The same things were measured in two ways. Each way mixes the same 11 hidden numbers, adds some noise and spreads widely along 7 directions of its own, which tell nothing about the thing.
In the rows, zero is written as 100.
Some things both ways: the first way, then the second way.
104  94  96  116  100  83  100  107  91  92  95  92  98  104  112  99  94  87  139  96  101  113  83  104  104  102  92
118  89  117  77  119  92  89  97  116  117  102  95  110  102  95  103  114  118  99  99  104  118  125  112  105  120

77  116  97  76  74  134  104  92  125  114  74  120  85  75  60  107  149  68  126  132  73  105  62  93  79  80  86
70  123  88  113  109  106  77  113  131  87  127  96  72  70  121  76  96  98  84  125  100  69  143  102  132  111

94  127  110  106  97  108  93  123  97  117  67  89  67  102  64  93  135  87  114  121  87  121  99  97  85  121  142
89  112  73  117  88  122  110  99  116  96  116  99  91  66  113  83  68  79  103  114  118  75  111  98  119  82

96  112  111  100  74  79  87  126  89  114  113  96  114  134  90  80  95  111  152  134  96  114  61  103  132  89  73
95  82  142  101  116  95  84  103  88  76  113  48  102  100  105  80  94  69  94  72  110  91  103  118  111  135

97  103  89  116  95  111  71  86  82  85  85  92  75  58  73  109  116  73  132  107  110  128  88  88  101  128  105
86  129  61  86  104  120  95  139  104  114  73  100  102  46  112  72  94  125  93  97  89  113  124  65  132  122

123  146  75  68  88  127  89  106  59  67  107  82  104  103  111  94  115  86  112  130  79  116  138  87  88  133  139
122  96  108  99  109  109  89  89  89  93  106  101  113  111  45  110  142  79  123  59  83  98  19  112  101  103

125  103  106  95  59  87  133  101  101  107  111  83  135  118  91  68  121  116  96  118  95  79  76  82  100  102  60
90  91  99  129  104  79  113  88  74  91  96  81  109  136  107  88  68  124  106  76  141  148  103  97  77  123

123  125  93  108  80  93  99  97  87  95  112  77  122  126  92  63  123  79  90  128  118  100  89  71  101  125  87
91  93  115  91  110  103  101  120  100  65  109  69  93  99  100  108  93  100  106  115  121  110  96  94  65  124

97  122  133  105  86  65  98  102  103  101  142  75  131  115  100  97  117  110  113  136  116  78  129  138  138  85  96
78  100  76  75  101  111  93  101  117  76  79  83  119  94  119  67  74  124  114  129  87  124  134  83  116  111

108  100  109  124  108  98  90  108  94  94  111  91  105  84  82  93  95  87  134  104  120  114  78  93  104  130  95
114  96  106  97  116  120  106  122  103  93  103  109  102  82  106  109  95  89  86  96  89  95  77  80  115  115

129  96  70  126  112  83  122  111  103  90  117  71  135  130  142  77  90  97  121  91  127  105  84  117  72  107  96
103  97  99  101  109  89  113  104  99  92  97  99  110  87  88  101  86  99  86  103  125  105  94  100  80  111

112  94  99  103  95  104  105  111  89  115  125  76  91  101  80  103  129  115  119  85  106  82  91  76  115  66  65
122  95  111  121  112  108  109  58  127  107  116  105  115  63  75  106  124  97  73  82  84  171  92  106  121  99

96  111  115  72  77  100  70  81  110  108  98  103  93  99  97  84  112  112  71  125  89  84  120  123  102  107  108
101  107  83  83  114  93  78  83  90  110  73  88  111  107  81  87  129  127  109  101  95  120  100  120  108  89

84  125  92  86  97  142  93  90  99  109  90  108  93  67  80  115  118  59  120  117  86  96  98  82  102  106  108
93  100  81  95  90  111  112  91  110  100  103  114  116  87  104  65  95  107  106  116  82  83  106  83  122  112

89  112  114  89  113  92  75  85  92  64  97  108  64  88  121  118  89  94  117  76  87  138  127  136  120  107  135
100  114  85  108  83  111  108  97  70  118  88  80  88  78  122  83  132  93  90  96  86  87  112  83  126  63

93  135  93  99  85  120  123  82  115  101  115  98  137  81  84  93  109  83  104  111  100  83  84  104  79  94  81
120  93  118  117  88  79  114  85  85  104  113  129  96  127  67  136  135  63  90  77  86  63  52  110  84  71

102  139  99  83  97  70  122  121  80  94  110  86  111  160  88  99  103  116  76  105  80  86  125  100  133  56  110
93  104  114  76  95  65  94  136  107  109  101  87  78  111  99  125  111  93  97  102  110  54  145  96  76  102

100  74  105  90  104  77  105  87  127  104  101  112  119  109  135  94  66  102  104  93  98  76  90  135  100  95  79
87  107  78  138  98  108  114  100  92  98  103  78  118  94  80  105  92  63  93  72  100  105  58  99  95  67

132  90  103  108  113  110  107  96  111  103  124  100  106  97  99  80  81  130  88  57  121  116  81  98  109  111  99
123  88  119  87  111  81  98  101  58  102  67  101  96  123  110  95  100  134  91  92  121  115  96  93  102  109

90  98  87  89  117  99  91  104  75  102  79  101  85  99  73  127  85  114  85  85  82  80  125  92  138  89  120
104  87  119  95  108  107  94  103  111  101  106  82  108  101  87  108  92  96  113  96  101  114  98  112  92  102

85  87  88  94  125  106  68  85  74  91  89  108  66  81  81  125  75  104  89  56  100  89  111  84  151  91  99
116  90  118  69  132  118  95  95  111  126  92  74  109  60  128  78  118  153  85  136  93  156  156  102  112  130

105  99  86  73  98  118  90  95  99  93  63  111  89  95  71  96  115  97  100  104  92  111  74  76  125  125  106
86  93  121  104  99  109  108  93  121  108  125  86  90  63  117  54  86  123  76  155  107  81  146  100  121  110

90  71  75  115  116  101  85  98  84  61  93  102  94  77  97  127  91  106  153  79  105  136  74  112  134  95  98
92  102  84  122  93  96  113  88  101  135  89  82  129  69  85  75  110  96  71  77  88  127  112  94  133  75

96  125  119  79  74  99  65  116  71  107  90  86  66  114  82  87  129  88  107  139  73  98  123  79  108  115  108
109  104  105  91  108  97  90  99  99  108  102  107  100  98  91  97  126  104  108  84  82  95  95  102  108  123

115  69  108  108  114  104  89  97  111  121  99  104  71  88  125  91  82  91  110  73  108  101  91  94  95  111  92
106  109  102  88  105  104  95  120  102  90  96  107  88  77  98  91  98  100  104  94  95  81  98  87  108  129

87  106  53  104  110  124  123  83  78  67  93  98  132  67  97  135  87  88  120  82  89  95  101  100  115  92  106
89  100  119  100  115  115  93  101  117  82  131  83  83  76  122  70  85  117  95  138  117  93  130  107  103  144

93  80  131  105  106  92  103  86  148  129  98  101  120  90  126  86  92  96  103  96  111  65  90  145  85  121  88
121  122  69  89  133  91  100  103  99  82  76  103  92  76  109  97  97  118  90  107  103  111  97  84  107  117

104  134  104  113  86  58  147  115  106  110  120  75  152  129  97  95  95  131  106  106  101  75  110  150  88  69  103
105  115  88  109  94  73  109  125  75  106  80  111  77  98  114  109  81  96  84  76  133  75  117  86  96  98

81  121  83  34  105  129  118  88  103  77  70  122  104  86  89  130  91  105  103  81  52  77  100  119  98  76  99
104  102  110  120  104  93  101  80  96  117  111  103  91  111  104  99  115  99  91  103  89  85  106  118  107  81

97  136  89  59  81  102  137  102  100  98  103  98  123  131  107  100  105  99  81  105  57  62  116  102  86  59  82
78  92  85  109  91  71  115  85  79  105  90  102  114  158  134  80  68  135  119  113  125  111  142  101  65  113

82  82  145  102  103  99  108  82  119  145  76  102  73  56  69  121  112  101  72  83  83  47  129  106  110  97  103
99  96  93  109  77  106  120  77  93  89  100  136  84  122  142  80  54  137  124  134  107  110  130  84  96  108

115  105  125  104  62  72  68  98  80  113  117  75  86  100  93  73  117  90  104  134  104  80  111  89  93  118  74
109  86  101  115  107  133  114  68  102  128  114  117  131  84  103  79  119  123  91  104  88  157  88  103  115  110

Other things, the second way, with their names:
(93): 77  111  90  111  74  88  114  118  101  87  108  103  83  104  89  102  75  84  118  102  115  57  105  93  74  94
(242): 103  91  80  104  64  69  129  99  51  116  49  135  115  158  115  104  73  120  112  74  107  103  103  73  86  74
(6): 50  94  74  99  73  74  109  92  114  107  100  67  129  116  75  70  88  106  103  141  113  70  133  113  76  63
(166): 99  104  98  101  93  91  111  107  74  84  79  110  90  107  120  91  85  115  98  99  97  101  102  74  95  115
(440): 118  91  95  101  129  92  89  95  85  99  92  67  111  119  107  113  118  89  82  84  114  107  84  106  119  73
(253): 97  85  112  98  112  92  103  77  114  97  115  75  113  81  106  70  103  85  67  130  103  70  126  118  124  91
(230): 83  110  92  105  91  104  107  129  79  71  87  115  89  77  100  73  65  89  94  97  112  61  77  81  103  127
(84): 108  87  122  106  96  88  104  84  72  118  91  115  95  128  115  98  102  116  96  102  107  97  112  117  92  92
(215): 94  104  104  107  85  109  104  107  130  103  117  119  98  85  85  104  100  86  101  96  70  92  103  88  111  100
(328): 95  100  102  87  122  115  81  121  127  99  116  85  112  92  86  111  106  77  109  87  99  98  95  121  101  114
(558): 127  89  125  75  121  101  90  93  113  162  109  132  122  79  56  86  149  142  91  96  93  111  92  123  114  137
(13): 116  99  85  104  104  128  110  73  116  76  103  112  109  77  111  84  86  107  111  103  80  144  89  80  128  115
(426): 93  104  91  107  88  77  96  67  89  84  88  104  104  135  92  98  86  101  140  73  97  126  105  116  80  103
(284): 122  87  118  99  101  80  110  81  93  90  96  103  96  114  91  112  114  111  87  98  98  117  96  87  98  99
(495): 129  109  109  103  100  94  99  114  74  91  94  118  69  102  83  136  112  91  109  63  122  99  56  92  85  107
(143): 104  121  85  117  105  127  106  127  119  136  126  110  81  37  101  82  106  102  69  108  116  65  103  82  141  100
(154): 81  98  89  119  91  102  117  103  98  106  94  78  106  87  113  96  85  116  80  111  121  146  130  87  90  78
(149): 97  94  99  128  83  72  142  89  30  97  77  90  93  117  140  68  78  125  79  102  134  103  113  72  82  102
(95): 96  104  81  113  93  111  114  95  116  107  122  104  102  91  116  94  78  93  111  103  116  97  121  96  107  102
(97): 97  110  110  124  96  112  120  105  80  103  125  135  70  89  133  85  105  111  84  118  109  78  107  89  89  131
(92): 109  108  81  94  107  93  107  103  102  108  89  106  102  95  104  124  122  96  88  102  90  104  108  89  96  81
(83): 104  103  117  102  114  101  84  117  87  104  102  98  80  99  114  95  104  115  93  84  120  109  110  101  110  129
(91): 141  85  119  53  121  72  79  108  57  124  40  102  109  122  66  119  151  149  90  69  110  142  72  95  99  102
(210): 100  89  128  96  105  83  110  95  83  86  102  95  93  117  131  81  87  127  99  117  97  103  133  88  82  147
(41): 113  113  89  93  120  111  98  113  122  124  114  108  95  56  103  95  119  100  79  113  99  81  113  98  125  111
(62): 108  109  104  121  118  85  92  90  56  101  102  92  76  120  130  77  98  112  103  75  134  89  103  111  101  136
(45): 104  93  108  85  103  111  96  102  118  101  112  110  97  101  105  101  90  102  119  111  104  90  111  112  98  114
(366): 95  116  64  97  94  105  102  86  125  137  112  126  115  96  98  92  135  98  109  107  73  75  119  102  119  87
(190): 108  85  105  75  96  110  100  125  95  112  88  102  107  114  117  99  88  115  114  97  95  94  108  75  114  110
(452): 122  103  95  66  93  85  94  117  101  139  70  110  117  86  77  109  127  97  101  54  75  97  113  85  126  104
(506): 115  107  117  126  128  103  94  96  99  121  133  105  74  90  114  107  127  125  70  104  129  121  108  109  103  119
(589): 127  111  92  111  100  90  128  96  76  112  93  136  85  83  113  115  122  100  68  102  96  88  89  78  101  92
(250): 100  117  91  102  74  71  114  126  82  111  86  112  63  94  115  108  94  114  88  93  127  80  136  63  98  92
(86): 117  76  122  113  109  114  98  75  148  156  145  133  128  115  59  127  146  80  79  110  72  82  75  142  122  52
(381): 80  99  105  77  118  99  48  101  132  107  93  73  109  110  76  100  117  105  108  103  87  108  127  144  120  81
(560): 91  93  103  106  91  76  100  78  99  112  95  108  120  134  65  102  113  95  113  83  86  97  91  126  81  86
(515): 91  125  85  107  111  76  83  133  51  108  72  86  68  111  127  86  126  125  73  80  114  77  109  74  120  108
(307): 94  118  100  132  89  106  113  112  86  75  119  100  68  82  98  120  106  65  93  88  110  91  71  92  80  86
(397): 82  103  90  107  105  92  116  107  65  81  66  111  99  101  125  85  87  130  68  132  109  116  109  90  79  96
(302): 124  88  159  86  131  84  78  123  85  113  127  98  54  120  125  132  136  116  77  103  144  86  125  122  83  133
(538): 75  100  119  122  73  106  114  105  133  97  148  86  91  80  70  100  112  73  89  119  93  66  99  95  91  82
(3): 95  110  84  103  113  99  101  105  84  104  79  113  99  97  109  94  108  131  84  114  104  123  104  96  89  106
(357): 126  91  97  92  95  74  108  86  95  106  74  136  108  139  87  120  91  105  109  84  89  98  89  97  98  83
(65): 113  95  131  105  101  84  101  84  98  121  112  123  80  99  97  107  124  109  78  111  97  84  120  123  98  96
(360): 90  101  77  85  83  75  103  106  89  120  61  83  127  115  76  91  112  112  106  82  83  100  106  80  104  72
(221): 90  107  86  93  90  78  97  106  118  120  102  117  99  117  104  100  96  106  115  99  95  72  141  102  96  107
(496): 128  96  98  115  87  81  127  82  77  153  102  128  104  95  104  77  133  133  71  83  112  94  106  71  127  110
(396): 86  98  97  79  99  90  79  119  108  92  97  93  98  130  102  94  80  110  131  96  117  86  122  105  94  118
(619): 91  106  88  99  112  112  101  114  116  92  108  94  106  72  104  85  97  106  87  116  106  102  103  86  106  117
(556): 108  83  104  97  85  87  118  78  79  128  85  132  118  122  113  75  112  134  84  116  85  96  114  87  114  91
(271): 109  95  108  69  124  102  71  104  116  122  86  130  96  127  114  112  101  156  114  112  107  142  139  122  99  122
(57): 100  84  118  105  75  79  110  87  53  90  65  93  111  123  84  104  110  76  93  66  92  102  75  102  90  64
(280): 98  96  104  113  100  99  106  89  119  132  120  118  110  99  66  110  122  99  88  116  89  88  91  124  94  71

Some of these things the first way, each followed by its name:
74  98  55  81  115  80  95  96  101  79  66  105  114  142  136  125  98  79  74  137  76  84  151  144  121  67  150 -> (6)
119  70  92  106  95  87  100  88  141  136  86  103  108  84  143  76  84  71  128  107  121  87  70  130  44  122  83 -> (230)
100  125  119  107  60  71  102  82  110  114  97  78  113  93  87  71  136  77  99  139  108  75  96  114  71  117  75 -> (307)
103  86  117  76  96  76  85  118  109  111  93  109  89  131  92  91  92  105  88  123  77  84  103  112  101  89  97 -> (86)
84  104  66  97  118  123  105  109  58  57  83  81  71  78  121  142  112  96  143  69  65  117  131  110  94  85  128 -> (426)
95  98  108  81  112  103  102  102  118  121  84  103  87  107  92  112  122  85  91  108  91  75  111  96  121  88  106 -> (284)
122  81  77  97  112  122  113  99  98  102  108  111  74  91  105  105  78  108  102  45  93  115  82  78  91  75  92 -> (83)
106  114  107  74  83  112  102  86  114  75  111  116  106  100  95  92  108  108  89  112  80  123  99  118  106  101  112 -> (515)
110  107  82  87  82  121  96  92  107  64  115  107  106  92  84  87  118  111  131  97  108  147  46  105  99  95  74 -> (381)
76  93  64  55  100  109  97  86  109  92  52  116  89  88  129  128  96  63  119  108  62  72  105  125  71  79  97 -> (560)
76  103  73  119  109  113  81  110  76  100  91  102  82  94  79  116  89  76  118  105  88  107  95  84  106  79  109 -> (328)
107  97  116  93  121  114  109  119  112  113  87  99  77  98  86  100  112  105  115  79  91  103  91  97  89  110  111 -> (357)
118  118  88  87  90  111  137  96  109  103  107  105  118  102  104  92  102  92  112  90  92  109  76  93  87  86  89 -> (396)
110  102  117  127  88  108  86  102  75  96  126  77  93  96  52  80  113  149  81  76  111  104  93  77  130  105  85 -> (65)
102  115  110  110  100  86  126  124  90  111  103  84  92  120  101  103  103  100  114  90  81  96  114  100  98  81  111 -> (95)
106  127  82  77  96  117  116  74  101  65  119  106  135  88  95  107  100  99  108  95  105  113  88  107  133  98  92 -> (360)
117  88  105  79  88  88  115  89  127  132  96  107  74  93  104  88  98  98  86  72  92  71  83  105  51  70  61 -> (271)
121  128  116  70  83  79  129  107  121  130  68  94  72  128  88  79  144  86  84  112  84  96  97  96  73  91  109 -> (250)
107  125  86  105  88  101  77  102  67  65  112  66  101  106  82  90  132  101  91  127  102  105  130  105  85  116  117 -> (3)
109  157  113  117  86  104  125  97  86  92  152  62  147  103  64  86  119  126  85  99  116  80  118  107  103  100  93 -> (589)
133  124  85  61  99  96  130  118  84  78  113  83  98  118  113  105  117  90  138  87  89  104  96  87  87  80  83 -> (215)
109  99  73  89  116  126  60  105  110  94  90  94  61  111  98  80  129  73  86  104  112  116  92  92  53  106  105 -> (397)
115  105  135  92  104  99  93  129  134  118  120  114  89  150  103  56  104  112  102  109  99  137  66  108  103  106  105 -> (440)
121  97  137  78  94  78  83  111  120  126  119  100  78  130  116  73  103  110  86  106  97  91  112  109  104  96  95 -> (556)
122  108  95  90  86  110  137  77  122  117  98  112  132  78  79  86  87  110  83  89  104  88  72  98  91  108  91 -> (143)
158  131  95  95  90  86  138  108  103  97  116  68  108  121  133  61  114  100  104  82  111  114  101  103  39  120  104 -> (495)
